The same things were measured in two ways. Each way mixes the same 9 hidden numbers, adds some noise and spreads widely along 5 directions of its own, which tell nothing about the thing.
Some things both ways: the first way, then the second way.
[-17 -12  -9   7  19 -11  15   6  17  -5   8  12 -26   3  16 -11 -16  -6
   9 -15  13   3  -4  14  -6  17]
[  9  -7 -12 -16  20 -14   3 -14 -27  15  14 -13  -9  15 -10   3   3  19
   5   9  37   1  15 -19   3 -22]

[ -6   0 -14   4  11 -12  14   5   4   5  26  12 -24   7   3   6  -8   8
   3  16  12   4  -1   7   0  -3]
[-10  -4  -6  -3  -4  -5   9 -13 -32 -10 -14  -8 -22   7   3  -6  15   4
  15   0  24  18  21  -1  -8   7]

[ -6   5 -20  -9  -4 -18   7  18  -1  11  -2 -12 -20  22 -42  12  -2 -16
  -4  -2  15  -3   2  -1 -16   7]
[-15   0  -7 -10   5 -12  -9  -2 -17   1   0  -4 -24  10   3   4  -4  10
   5   9  22  27  17  -7   9  11]

[-13 -13  -8   0  -1 -15  -1  14  -3  10  11  -1   6  16 -22  18  -9   4
 -14   1   2 -10   4   4 -12  15]
[ 26  -5  -6  -5  10 -29  18  21  -2  17  32   8  12   5 -18 -13  -9 -16
  13  14  23  20   8  13 -14 -28]

[ 14   9  10  -5  -6  22 -16  -1  -5   0  14   2   8  11   9 -20   6  -5
   3  -3  -5  21  -2  12  -8 -13]
[ -8 -14  -4 -26  31  -9 -18 -30 -23   3  -5  10  -3  12  -4   3   1   8
 -13   7  13  17   5  14  13  11]

[ 19  13   1   8   6  -4 -12  -2  12   7  25  34  -9 -13  32  -7   1  15
  -6  25  -6  -3  -4  11  10 -19]
[  8   6 -18   1  12 -25  14  16   3  11  16  19   3   3 -26 -12   5   5
  17  16  34  11  13  25  11 -27]

[  7 -11  -2 -16  -1   0   1  -6  -7   3  -1   6   8  12 -14   1 -16  -1
 -10  22   7  -9  -9  -9   0  18]
[ 13   4 -11   8 -20  13  -1  25  13 -33  -3  -2   4  -9  -1  -8  11 -13
  27  26  -9  18  18 -10 -13 -21]

[  9  -8  -2  -7   8   6  -7   3  11  -7  -9  -4   1  20 -18 -10 -20  -6
   0  -4  11   4  -7   6 -10  17]
[-22   4  11 -13  10   3 -27 -21  -9 -16 -23 -12 -12  12   7   0  19  13
  -4  11   7  11   2  -5   6  14]

[  5 -18  -9 -16  -6 -15  -4  14   5  -5  19  -4 -14   6 -12  -1   0  -4
   1   0  -2   5  -2  25  -1  11]
[-10  23 -12  26 -16  17   6  40  14 -30  -7  27  15  -9  -6 -14  10   2
  31  18   0  21  17  11 -14 -17]

[ 11  14   5   3 -24  10 -31  -7  19  11  -1  -3 -14  -7  -1  13 -16   1
  -8   2 -17  -7   1  23   3 -15]
[  0  -5  -4 -15  10  -2 -22  -9  -3   6  10 -12  -8  10  -1   6  -3   2
  -5  14  -3  35  11 -22 -11   1]

[ -1 -26  -1  10  22  -4  16  22  -2  -7  29  16   3  19  -9 -17   3   3
  -9  -5   8  23   5   5 -28  19]
[ -8   7  -3  17 -20  15  14   6 -13 -17  -8   0 -17  -3 -16  -6  14   1
  24   7   3  32  36 -17 -19  -5]

[ -6 -20  -8 -19  -1 -17  -5  -3   6   9  -2  -6  -7  13  -9  13  -2 -12
  -8  21   1 -11 -16  -3   6  16]
[  6 -20 -17   7 -17  10 -13   3   7 -26 -11 -14  -2 -14  -4   5  -2  -5
  -1  11 -11  36  34 -38  -8  -8]

[ -1   3 -12 -14   8 -13  -7 -17  16  -3  15  -2 -14  -5  18   3  -8   7
  15  17  12  -3 -14  16  18  -6]
[  0  -2  -8  25 -15  22   2  15   5 -22 -14   7  31 -16 -11  -6   3   0
   5   2  -2  26  29 -26 -34 -22]

[ 13  -1   2 -14  12  -5  -2  -6  10 -10 -13  -1  11  12 -17  -9 -12 -11
   3   2  12  -3  -9  -3  -3   6]
[-12   7   1  -9  11  -6 -17   2  -8  -9  13 -13  -9  20  -1   3   9  12
  11  14   7  13  11 -19 -13 -11]

[ -9   7 -14  -9 -10  -7 -11   4   8  11  -4  -9 -21   9  -7   8 -13  -8
   0  -7   6 -13  -6  15   0   5]
[  0   9 -23 -18  20 -17 -16   3   4  16  16   3   4   7  -1   2   0   9
   5  20  25  11  -1   2   2 -24]

[  6  14  -3  -1 -11  -7 -10   9   5  12  16  10 -24  -3  16   4  10  -5
   2   7 -11  -1  -3  17   8 -23]
[  7 -17  -8  13   2  -4   8  10  -8  -7  -4  12   6  -8 -22  -7 -15  13
  -4   6  10  36  33  -4  -3  -4]

[ -8  -4  17  19   2 -11  -2   0  36   4   9  25 -19 -18  36  12  -6  -7
   2 -18 -20  -5  10  24   3 -17]
[  6 -15 -10  -8  13 -11 -12   2 -11  -4   0   1  10  -9  -9  -2 -13  13
  -7  10  19  10  19 -16   2 -23]

[  6  -6  -2  -3  -1  -6  -3  12  -8   1   7   2   6  22 -12  11 -10   8
  -4  18  -3  -9  -4   4   2  -2]
[-10   9 -19 -32  22 -27 -23  -5   7  15  30  11 -17   4 -23   1   6 -11
   8  27   8  20   4  21  13 -26]

[  2  13  17  25  23   1  -1  -7  17  -6 -12  17  25  -2  10 -14   6  -5
  -8  -8  -8   6   1  -6 -22 -12]
[ -5  -8   1   9  -3   1  -2   3  -6 -12   0 -15  -1  10  -6   3   2  11
   5   5   6  25  24 -31 -13  -5]

[  9 -30  18  -4  10  -6   5  33  13   5   1  21   3  22 -19  -6   7 -29
 -15 -24  -6  10  13   1 -26  15]
[ -3  11  -6   2  11 -25   2  33  -2 -14  15  14  -3   3 -20 -15   3  14
  25  24  27  -5  15  22  15 -30]

[  5   7  22  25  16  19  -5  -8   2 -10 -10  20  38   4  14 -22 -13  10
 -11  -9 -10   5   2  -5 -20   0]
[ 12 -20  15 -18  16  -5 -11 -28 -19   1  -4 -24  -7  22   1  -3   4   4
 -12   7   6  20   8 -16 -13   8]

[-16  15  10  24   0 -14   6  10   2   4 -11  13  -5  -1  21  13  15  -8
  -2  -4 -30 -11   0   2  -2 -28]
[ -5 -14 -21  -8   1 -11  -8  -3 -20 -16  14 -28 -30  19   9   4  12  17
  13   4   1  31  32 -30 -33   4]

[ -9 -35   5  -4  18 -13  13   6   4  -6  26   9   8  14   8   1  -2   2
   2   2   1   9  -1   7  -6  15]
[ -5 -12  -8 -11   2   2 -18 -12  -8 -21 -20  12   8 -21 -12  -2   0  -9
  -5   8   3  15  19   3   5 -10]

[  2 -18  -4 -24   9 -17  18   4   3 -10  13   5  -5   4  -5  -6  -3 -14
  12  -7  11   3  -1   9  -1  11]
[ 14 -14   3  -9  21 -14   3   6 -36  -2  21   3   1  13 -11  -5 -17  15
   5  10  18   9  20 -13  -6 -14]

Other things, the second way, with their names:
<183>: [-12  26  -8  -5  15  -8  -3  18  -8   3  22   9   3  22  -2  -5  12  10
  27  16  23   4   0   5 -11 -21]
<179>: [-22   9 -12  -4   7  -9 -20  19  -4 -20   5  18  14  -5   0  -6   0  -1
  11  12   8  10   8   8  -6 -18]
<560>: [-19   3 -23 -22  20   4 -31 -18  -4   5   9  10   0   1  -9  16   1   1
   0  16   1  19   9 -15   8 -17]
<547>: [ -7   8 -11  12 -13  18  -2  19  -6 -22  14  -1   1   9  -3   5   5  -4
  28  11 -13  28  27 -32 -30 -15]
<120>: [  7  -6  -4   0   1   4  -6  10 -13 -13 -10   5   4  -8  -1  -4 -15   9
   3  14  12  21  21 -13   3  -3]
<504>: [  8 -21   4 -13  33 -27  -8   3 -15  19  25  11  12  12 -25   2 -32   9
 -17  11  18  17  13  -6  17 -13]
<389>: [-34  -8  -8  -4   7  -1 -20  -8 -21 -11   9  -3 -27  20  -6  13  -5  18
   3   3  -6  39  34 -33  -5  17]
<588>: [-16  11   1   3  -1   8  -4   7 -10  -1   5   8   4   4  -8   2  -5  -3
  12   9   5  29  16 -18 -15  -8]
<441>: [-10   8   1  18 -11  -8   7  14   4 -23  -3 -15  16  18  10 -17  33  -2
  21   3  12   6   4  -4 -45 -16]
<220>: [-12  -3   7  -7   6  -4  -6  -5 -17  -9 -14  14   5  -2  -3  -8   1  -8
   0   4  14  16   4  15   5   6]
<37>: [  6 -14  -8  16 -14   3  19  12 -17 -14  -7  -6  17   5  -4   2  -2  -7
  17   2  22   6  21 -28  -1 -18]
<162>: [ -4   9 -11  -6  19 -24   7   4 -21   4  12   0  -8  28   3  -6  18  18
  20   9  39  -1   2  15   0 -10]
<395>: [ -3   7 -37  26 -15   3  12  41  12 -21  16  13  22  -6 -16   0   5  -5
  33  11  10  13  28 -21 -16 -45]
<370>: [ -1 -17  13   4   5  14 -17 -13  -9 -17 -20 -14   2   0  -7  -2  -6  20
 -20   8  -5  31  27 -33 -10   9]
<210>: [ 12  16 -14  13  -4 -11  22  27  -2   7  24  -7   0  23   2 -11  16   6
  34  13  23  18  12  -6 -33 -23]
<89>: [ -5  -4   0 -17  15   1 -18  -6 -25 -28  -4  -4 -10  18  20  -8  17  11
   7  10  -5  19   7   8 -23  18]
<124>: [ 14 -10  -5 -13  14 -16 -10  10  -7  -5  10   7   4 -10 -15  -9 -13   6
  -1  20  14  12  17   3   6 -22]
<187>: [ 14  -1 -15  13 -21  11   1  26  13 -23  10   1   8 -26 -31  -7  -2 -10
  19  22 -10  22  40 -33 -23 -50]
<343>: [-14   3 -13 -25  28 -14 -17 -13 -25   9  28  -6 -10  24  -6   9   4  12
  11  11  16   6   9 -18  -5 -20]
<594>: [ -1  -5   8 -14  17  -6 -15   0 -13 -21 -11  16  20  -7  -7 -11  -1  -7
  -1  15  14  -8  -1  18  13 -18]
<74>: [-14 -13  -2   7   1  10 -29  -3  18 -20 -22   5  -1 -18 -28   4  -9  19
 -21  18 -10  35  34 -21  20  -1]
<305>: [-12   1  15  20  -6   3  11  12 -13 -29  -6   1  18  13  -6 -19  19   3
  13  -6   4  15  20  -7 -48  -6]
<252>: [ -2   6 -31 -11   6  -1 -20   8  20   6   1  13  16 -19 -12   7  -4  -9
   6  24  14  12   6  -6  22 -37]
<353>: [-15  -5  10   3  -6   7 -23   7   1 -44 -30   3  -6 -17 -11  -8   4   8
  -1  19   0  12  23  -1  21   3]
<200>: [-12  16   0  13  -9   5  10  14 -11 -22  -7  -2  14  13   6 -10  25  -4
  31   5  20  -3   4  -3 -23 -16]
<492>: [ -5  -7  -4  -6   5   7 -19  11 -17 -31  -7  10   6 -13  -2  -3 -11   6
   4  14   0  11  20 -11   3 -10]
<584>: [ -8  13   6  14 -13  -2  12  14 -12  -8   3 -19 -11  18   6 -10  17   8
  25   6  13  27  20 -21 -40  -3]
<478>: [-11  -2 -16 -24  23 -22 -19  -1  -9  10  16  18  -1   0 -16   4 -12  -8
   2  16  22   8   6  12  29 -21]
<30>: [ -8  -4 -10 -22  21 -22 -20  -2  -8 -16   2   3  -4   8  -5  -2  12   2
   7  19  21 -11   0  19  27 -14]
<585>: [ 20   2 -17   2   7 -12   6  35  -5 -20  21   8  19   8   1 -14   3  -2
  26  18  10   4   8   9 -23 -28]
<13>: [-10   4  -7   8 -14  10  -6  14   3 -30  -9   4  -5  -9  -7  -5   8   0
  15  14  -8  31  27  -8 -15  -3]
<422>: [-20   7 -13 -10  13 -23 -15   8  -3 -16   2   2 -16   8  -6  -7  16  21
  15  19  24   1  12  19  16 -12]
<196>: [-11   0  -4 -20   4  10 -21 -32 -17  -4 -12 -20 -23  11  10   4  20   4
   2  10   0  29  11 -18 -17  12]
<6>: [-29   4 -12 -18  10  -2 -30 -13 -15  -7   2   1 -23  -5 -10   5   1  13
   1  12   4  26  25 -15  -2  -7]
<275>: [ -8  13   8  11  -3  -3  19  18 -14 -15  -4  17   8  13  -3 -12  13  -8
  26   7  18  10   6  22  -6  -1]
<572>: [-12 -23  -4 -15  13 -10 -10 -27 -25 -11 -18  -5  -7   8  -7   5   6  -1
  -6   1  20   5  13  -4  24   4]
<436>: [-18  10  -4   4  13  -3 -17  19   5 -12   3  27  14 -11 -20  -7  -8  15
   2  18   8  18  16  11   5 -18]
<189>: [  8  -7  -5  -3   2   0   5   0 -17   3   1   2 -12   6  -5   2  -9   3
   8  10  13  33  22 -11   1   7]
<403>: [  7  -8 -24  -1  15 -27   0  16  13   2  12  11  10   1 -25  -3   2   8
   5  19  30   3  13  12  26 -33]
<442>: [-36   2 -14 -10  16  -8 -33 -10   8 -10 -18  21  20  -8  -8   4   7   0
 -11   5  14   7  -1  14  18  -9]
<136>: [  2   3 -16   7 -10  24 -14  10  17 -14  -2  11   7 -20 -15   0  -3  -3
   7  21 -19  42  28 -21 -13 -18]
<29>: [ 16 -15 -12  -5  21 -21  -2   1   1  12  12  -1  17   0 -14  -5  -8   9
  -9  11  26  13  12  -2   1 -24]
<469>: [ -5   4 -22   0   3  11 -23  18   8  -5   5  15  11 -16  -7   6 -20   9
   2  19  -1  32  20 -19   2 -17]
<490>: [ -7 -17  -8  19  -4   2   0   7   0 -18  -3   4  18  -3 -20  -1   0   0
   0   1   0  24  32 -21 -17 -15]
<391>: [  2 -15   9  -4   4  -3  -2   4 -29 -30  -6   6  14  -5  -5 -12  -3  -6
   7   5   6   2  17  -2 -12 -12]
<71>: [-22  14 -28   3   0  -1 -15  16   5 -12   0   6  -8  -1  -6   4   6  22
  17  17  18  13  19 -10  13 -17]
<475>: [ -6  -9 -25 -16  16 -36  -2  -1 -14   8  18  -6  -9  19   1   2   7   2
  10   5  38   6   6   7   3 -14]
<424>: [ -4 -20  -5  -3  -1   6  -9 -10 -14 -22 -19  -1  13  -7  -2   1   1  -7
  -4   0   5  12  16 -15  -5  -6]
<33>: [ -1  11 -14 -41  32 -19 -19 -15 -23  20  21   4 -15  21   9   3   3   2
  11  20  29   6 -10  14  14  -7]
<106>: [ -7   6 -16  15 -12   1   0  18   4 -22  -7   1   2 -14 -16 -10  10  10
  17  14  14  13  30 -13  -9 -28]

Some of these things the first way, each followed by its name:
[  7  -7   8  -5   5   6  -8   5   8  -7  -9   5   5  10   2 -20  -4 -13
   1 -17  -3   4  -5  10  -9   9] => <370>
[  8  -3   0  -4  12  -4  -5   0  10   0  14  14   0   0  10 -18   3  -4
  -2  -1   6   9  -6   9  -8   4] => <162>
[  3  -6   8 -11  23  -5  22  -9  -2  -7   5   9  23  19  -5   0  -4  -9
   9   7  14   7   1 -16  -7  -7] => <391>
[-16 -17  -3  10   9 -31   8  22  23  -7   3   5 -28  -3   9   3  11 -16
   5 -22 -14   1  -1  24  -7   4] => <71>
[  6   4   7  19  16  -3  -5   1  18   1   9  21  18  -1  -6  -5  -8   6
 -17  -6   4   3  11   2 -24   1] => <584>
[-14 -13   1  16  25 -18  17  16  13   0   3  21 -11  11  10   0  -3  -7
  -1  -9   0  -2   2   2 -11   4] => <106>
[-17 -20 -14 -12 -18 -28   0  19  15  -1  11 -18 -38  -2 -14  19  -3 -16
   8 -23  -9  -6   2  37   0  12] => <469>
[ -2   0  13   6  38  -5  20 -10   1 -22   0  11  38   4   7 -27   9  -4
  10 -12  10  17  -2  -9 -20  -5] => <343>
[ 15 -12  20   6  23  -6  15   9   7 -11  -9  26  21  15  -3  -9  -2 -13
  -5   0  -4   2   4 -12 -12  -1] => <353>
[-13   4   7  22  15   3   3 -14  34   7   1   5 -12   1   2   6  -3 -14
  -3  -8   3  16   4   1 -25  -4] => <37>
[  5 -26 -12 -12 -13 -16  -9   8  16   2  38   3 -32 -11  -5   7  -5   3
  -6   6  -5   6   1  36   0  20] => <189>
[  4  -2  12   6   5 -13   8   3  10  -1   9  27   0  -9  20   8  -7   2
  -2   0 -12 -12   8   8   7 -13] => <124>
[-11  10   1   8  12 -10   2   2   6  -1 -16 -11  -1  24   0   8  10 -14
  10   1  -4   4 -10  -4  -5 -20] => <490>
[ 29  15   9 -16   4  13 -24 -14  13   8   4   5  12  15  -2  -4  -4  -7
   3  17   9   8  -5   0   5 -22] => <305>
[  1   5   3   5   2  -1  -1  -1  -9  -9  11  10  11  -3  14 -13  -1  10
  -1   3 -10   1  -3  10  -2  -5] => <136>
[ 13  -3  13   2  -5   2 -13  -4  27  11  25  14  -9  -3   5  13  -1  -6
  -5   3  -9  11  11  17  -4 -14] => <478>
[  5 -12   0 -11 -10  11 -12   3   5   6  25   2  -4   3 -11 -10 -11  -4
  -7 -15   3  14   7  21 -17  17] => <33>
[ 22   7 -12 -22  -7   1 -14 -13   8   8  23  -3  -8  10 -18  11 -14   5
   4  30  18   5  -2  10   7  -8] => <220>
[  5   7  11   2  -1 -15  -3  -4  21   2   9   4  -2  -2   2  24   2  -9
   7  -1 -11  -2   8  13   5 -31] => <179>
[-10 -30   6   0  -2   1 -16   5  27  13  17   2  -9   6  -1   4  -6 -10
 -15 -18  -4  11   5  21 -20  25] => <252>
[  1   1   1   5  10  -7  -1   5  11 -12   6   3   5  -1  -6  -9  -6  -2
   2 -20   2   6   5  18 -15   2] => <183>
[  1  -4  -8 -10  18 -19  10  16  -4 -14 -25  -2  -1  23 -10 -12   2 -13
   8   4   5  -9 -18  -6   0   7] => <74>
[-13  16  -3   8   4 -14   1  -8  17  11  -3  -3 -20   3  13  15  11 -15
   9   8  -4   0  -8   2   1 -25] => <395>
[ 21 -29  26 -12  12  10  -7 -10  22  -5  26  23  24   1  10 -11 -11  -5
  -5  -3   0  18   9  11  -8  10] => <594>
[  2  -8   4   1  22 -21  15   8   4 -11  19  16   9   4   7  -2   3   2
   7   2   2   4   3   5  -3  -8] => <6>
